The rows come from 4 hidden closed curves, with some noise, and rows from the same curve form a group. Each curve winds through 8 dimensions. The rows are also pushed far along 4 directions, which tell nothing about the answers.
(in the rows, 128 means zero)
Known rows, each followed by its group:
[125 155 133 120 108 116 107 134 179  79 109 134 174  85 168 150 150 218]
k415
[119 173 126  79 116 105 101 108 109 127 115 101 130 116  92 120 127 110]
k827
[117 163 119  63 170 123 111  93 151 113  60 163  78 152 101 191 154 112]
k415
[115 112 121 117 123 124 149 133 175 122 123 160 156 113 172 143 124 252]
k131
[131 133 123  80 108 110 123 117 145 116 119 126 144 113 137 120 127 168]
k131
[141  96 113 138 106 112 164 112 137 130 137 155 142 165 157 104 139 134]
k415
[141 101 142 152 113 147 129 151 138 159 141 121 125 128 155 127 117 128]
k415
[113 160 116  80  86 118 129 111 112 107 137 103 176  88 126  78 147 151]
k749
[137 149 122 116 131 129 109 115 184 113  96 113 157 109 144 142 155 170]
k131
[138 116 132 130 160 146 116 151 129 145 107 113 105  98 114 148 135 132]
k827
[119 112 124 136  88 143 145 155 151 111 149 132 180  72 187  91 141 229]
k827
[110 128 107 139 135 132 138 121 168 110 117 138 160 117 153 136 142 198]
k415
[115 109 127 154 146 159 135 141 167 140 104 158 119 127 156 139 146 175]
k131
[143 116 116 103 129 124 139 116 131 131 114 136 119 139 129 110 140 122]
k827
[138 113 125 119 104 123 158 105 147 125 107 154 132 123 166 128 145 168]
k749
[143 125 142 103  95 107 131 123 128 129 137 151 121 149 149 133 110 129]
k415
[104 132 113 161 121 168 119 147 132 123 150  81 164  52 139  96 130 141]
k827
[136 105 136 136 133 139 150 128 154 163 145 134 106 167 149 157 108 146]
k827
[104 151 118  79 104 106 118 128 138  98 134 150 173 121 137 113 130 182]
k131
[135  80 126 188 142 185 143 169 136 154 140 107 125  73 156 112 128 134]
k827
[117 180 134  94 111 130  98 141  76  93 158  70 149  70  90 103 133  92]
k827
[118  99 125 157 121 152 145 160 140 137 142 117 164  72 160 108 122 221]
k131
[154  81 130 162 107 128 167 127 101 153 143 136 136 178 148  91 135 111]
k749
[105 155 113  74 115 110 140  99 122 101 122 164 135 146 125 115 137 143]
k131
[137 121 141 142 134 125 129 132 141 126 105 147 112 117 143 163 133 143]
k749
[ 99 146 125 131 117 136 122 134 129 124 152 113 157 108 127 120 114 150]
k131
[124 122 129 183 109 155 148 128 113 139 155 103 142  97 145  96 126 122]
k131
[125 144 110  96 126 111 137  75 141 132 114 127 126 153 115 130 130 106]
k749
[129 122 142 139 133 155 115 154 151 127  99 138 114  95 155 158 152 140]
k415
[135 105 133 158  87 131 159 122 113 156 160 119 136 152 148  76 129 125]
k749
[113 133 131 116 138 119 108 130 156 141 126 142 131 160 122 159 117 129]
k749
[142 110 134 183 175 152  95 163 180 132  83 132 112 120 139 163 149 139]
k415
[141 107 130 139 125 140 133 139 113 145 121 123 137 146 131 122 148 107]
k749
[145 124 126 152 120 134 127 127 154 129 124 107 153 123 147 105 146 154]
k131
[152 121 144 112 107 120 137 121 109 144 131 129 100 139 135 117 127 105]
k827
[138 132 112  77 110  97 122 114 122 105 120 139 157 121 128 114 132 123]
k415
[144 128 135 142 126 135 144 114  92 145 128  98 117 147 119 130 142  86]
k749
[116 130 116 154 128 127 114 139 180 114 122 121 170  79 153 145 115 195]
k827
[129 105 118 166 117 143 159 132 109 133 148 108 141  83 140  82 121 155]
k131
[125 123 124 114 145 106 139 127 129 107 115 166 127 157 127 148 148 153]
k415
[134 147 130  94 107 131 111 135 118 110 112 102 144  54 129 105 144 140]
k827
[147 103 121 150 129 121 142 111 165 126 102 143 123 116 152 128 129 153]
k131
[129 149 125  90 107 144 117 144  95 109 121  88 153  50 121  89 159 131]
k415
[122 148 133 130 107 112 132 107 122 113 136 134 124 128 128 112 131 117]
k749
[110 120 124 116 138 118 140 131 143 120 131 180 120 160 138 153 115 168]
k827
[117 120 132 141 123 117 117 135 127 147 157 130 135 159 114 111 105  97]
k749
[120  98 145 179 102 143 153 144 111 166 168 135 125 163 152 105 112 113]
k749
[123 110 120 148 134 135 130 138 147 144 131 131 136 125 140 139 109 134]
k415
[122  84 121 172 110 142 158 130 171 150 133 159 157 156 182 114 131 172]
k749
[133 145 150 130 133 118 119 128 147 119 118 158 108 151 141 175 131 143]
k131
[108 184 105  61  85 119 122 100 101  87 136  92 177  56 119  85 131 148]
k415
[133 123 135 154 111 149 131 127 129 157 138  94 125 128 134 104 139 101]
k749
[118 107 122 142 126 114 130 135 143 141 132 174 127 171 139 115 115 139]
k827
[138 130 133  94  73  99 140 118 118 113 151 148 155 129 157 110 111 155]
k415
[129 126 125 140 103 133 142 114 133 147 159  99 150 137 140 105 115 136]
k131
[111 110 120 152 106 136 151 155  99 107 168 130 167  79 145  78 115 178]
k827

New rows, each followed by its group:
[117 133 121 116 127 133 139 119 115 130 128 144 122 149 123 106 142 120]
k131
[136 119 141 137 125 141 133 144 143 134 124 114 131 120 153 150 158 169]
k415
[139 144 146 145 110 137 128 130 113 133 144 117 121 153 134 116 145 107]
k131
[128 112 116 137 133 124 118 142 161 121 114 134 163  87 140 105 139 187]
k749
[137 115 142 155 115 138 151 126 110 172 165 142 111 212 137 118 125  87]
k131
[127 117 115 177 137 134 130 138 124 125 139 115 142 134 124  94 132 120]
k415
[146 139 147 136 127 147 119 135 133 129 111 101 115  90 139 142 150 141]
k131
[106 202 121  76 105 127  96 110 120  84 126  94 174  89 111 112 156 128]
k131
[115 140 128 113 156 134 100 136 137 137 117 120 122 163 101 159 147  88]
k415
[132 168 115  94 135 116 108  97 127 112 109  94 129 119  98 129 130  96]
k415
[107 155 110  92 105  97 102 121 134  80 135 108 183  76 113  91 115 154]
k131
[126 141 141 119 152 160 105 149 174 129  85 107 122  90 147 194 175 175]
k415
[139  99 132 163 123 136 127 166 119 128 137 132 140 135 142  95 150 131]
k415
[149 132 151 145 167 167  89 162 146 153  89 109  93 110 122 173 157  91]
k131
[134 114 122 115 139 127 143 115 129 156 127 142 115 174 121 130 125 112]
k131
[154 117 136 109 136 129 132 117 125 149 100 128  82 140 123 159 138  81]
k415
[131 126 117  87 121  62 165  67 135 115 123 206  98 206 125 131 115 142]
k749
[140 161 128  91 127 114 143  86  79 125 127 138  96 176  96 127 147  52]
k131
[152 132 147 134 106 125 142 121 126 127 129 128 119 132 148 129 143 141]
k131
[124 136 128 139 129 168 119 142 139 140 114  97 128  63 142 130 128 151]
k415
[132 128 113 125 121 121 141  94 162 125 111 143 137 135 149 136 130 138]
k131
[140 142 130 109 123 117 146  94 108 127 115 119 118 164 119 146 144 104]
k749
[121 127 130 120 117 115 127 129 139 137 142 138 151 151 132 134 117 149]
k749
[123 112 134 158 155 151 109 160 151 151 125 113 131 144 127 149 146 121]
k415
[119 100 136 201 148 162 134 160 114 156 139 121 124 142 133 139 129 102]
k749
[151 108 137 160 114  95 153 111 102 143 161 131 110 176 121  91 111 101]
k749
[130 120 145 122 131 127 119 149  92 133 132 124  98 113 105 125 111  91]
k131
[149 153 146  91 112 109 118 106 147 121 104 137  99 144 139 172 131 125]
k415
[150 105 136 115 138 116 157 122 108 136 136 161  82 186 126 139 124 114]
k827
[143 125 141 117 111 109 126 147 100 111 142 130 140 138 127 110 144 134]
k415
[137 125 139 141 119 127 117 140 118 142 147 113 126 162 122 109 125 105]
k415
[121 148 127 117 131 123 136 120 112 125 139 144 131 168 121 131 142 135]
k131
[111 126 122 160 155 172 121 148 122 148 128  86 124  84 114 129 138 110]
k415
[126 118 116 113 118 105 164  85 123 132 136 157 108 174 127 115 106 128]
k131
[137 155 133 112 154 117  88 131 128 107  92 130 109 130 100 147 140  84]
k415
[132 148 129 157 146 147 117 119 109 137 130  89 110 112 100 129 126  62]
k131
[158  93 150 213 168 146 128 143 163 163 111 141  76 177 142 168 131 106]
k131
[132 128 123  85 101 111 162  92  98 127 123 151 121 160 133 126 134 110]
k749
[164  88 142 137 125 120 160 116 112 165 125 150  67 180 137 145 121  78]
k415
[128 143 136 128 104 112 133 129 124  89 135 142 145 120 150 124 143 175]
k415
[135 143 127 107 119 116 127 111 136 113 125 108 142 132 129 145 147 132]
k415
[133 100 130 173 137 157 144 144 117 160 134 132 107 159 133  98 143 110]
k131
[120 159 123  72  98 113 117 122 155  71  97 148 166  63 161 141 157 202]
k415
[141 139 132 165 150 149  98 155 119 117 121  77 141  71 109 119 146 108]
k131
[121 139 130 119 141 110 122 136 104 107 132 134 123 138 107 142 130 127]
k415
[116 125 133 113 147 147 135 119 121 171 117 124  90 147 110 158 123  99]
k749
[124 141 138 133 171 150  81 151 149 138  97  86 102  75 100 178 118 107]
k131
[128  99 125 167 117 145 156 140 123 140 144 143 136 141 152  85 139 152]
k131
[114 119 116 161 142 168 104 164 126 141 136  76 154  49 120 116 117 114]
k415
[137 131 122  91 110  90 118 106 122 115 134 125 135 131 109 114  98 100]
k131
[121 134 116 132 132 125 132 116 183 117 120 137 165 111 160 160 123 216]
k131
[153 118 137 132  84  95 136 136 144  95 130 159 158 109 176 115 118 195]
k415
[ 95 141 118 124 189 171  87 146 135 162  95  99 109 115  77 174 134  65]
k749
[128 126 109 126 122 133 144 123 100 113 124 120 136  91 122  90 139 131]
k415
[168 109 134 136 119 120 126 127 138 141 120 115 121 145 141 117 138 108]
k415
[141 124 130 151 123 141 120 146 126 119 122  97 147 106 133 100 170 123]
k415
[162  89 152 202 114 137 154 129 156 162 147 142 111 161 179 143 110 139]
k131
[142 141 122 103 109 104 166  78 112 132 140 146 124 194 131 122 132 120]
k131
[154 128 137 149  90 110 144 107 114 130 162 111 142 142 139 104 113 102]
k131
[168  95 135 143 114 127 144 132 129 142 120 115 123 117 153 117 140 121]
k415
[119 129 121 129 163 155 111 155  91 132 116  98 117 103  83 124 158  63]
k415
[128 175 122  47 147 113  97 100 135 110  77 133  99 102 101 183 122 115]
k415
[133 138 102  98 126 123 132  95 130 128 114 103 140 105 116 116 119 106]
k415
[128 107 132 154 126 127 134 154 102 140 176 112 138 140 119 102 101 121]
k827
[135 143 126 120 128 130 110 132 140  96 111 117 141 103 125 113 153 127]
k827
[142 124 136  98  95 111 153 120  84 125 145 137 116 150 130  99 142 115]
k415
[114 122 125 152 196 183  89 178 186 130  62 114 124  59 132 193 184 170]
k415
[154 112 138 160 123 148 124 160 167 125 109 122 155  77 174 137 154 201]
k131
[151 125 129 139 104 127 118 141 137 124 136  91 167 106 145  90 139 146]
k415
[109 140 109 110 123 123 144 109 152 105 120 138 155 114 145 137 136 188]
k415
[139 118 139 120 120 114 125 148 119 115 129 147 136 149 137 121 151 147]
k415
[137 132 116 105 147 129 124 124 140 111  94 107 141  99 124 139 167 161]
k415
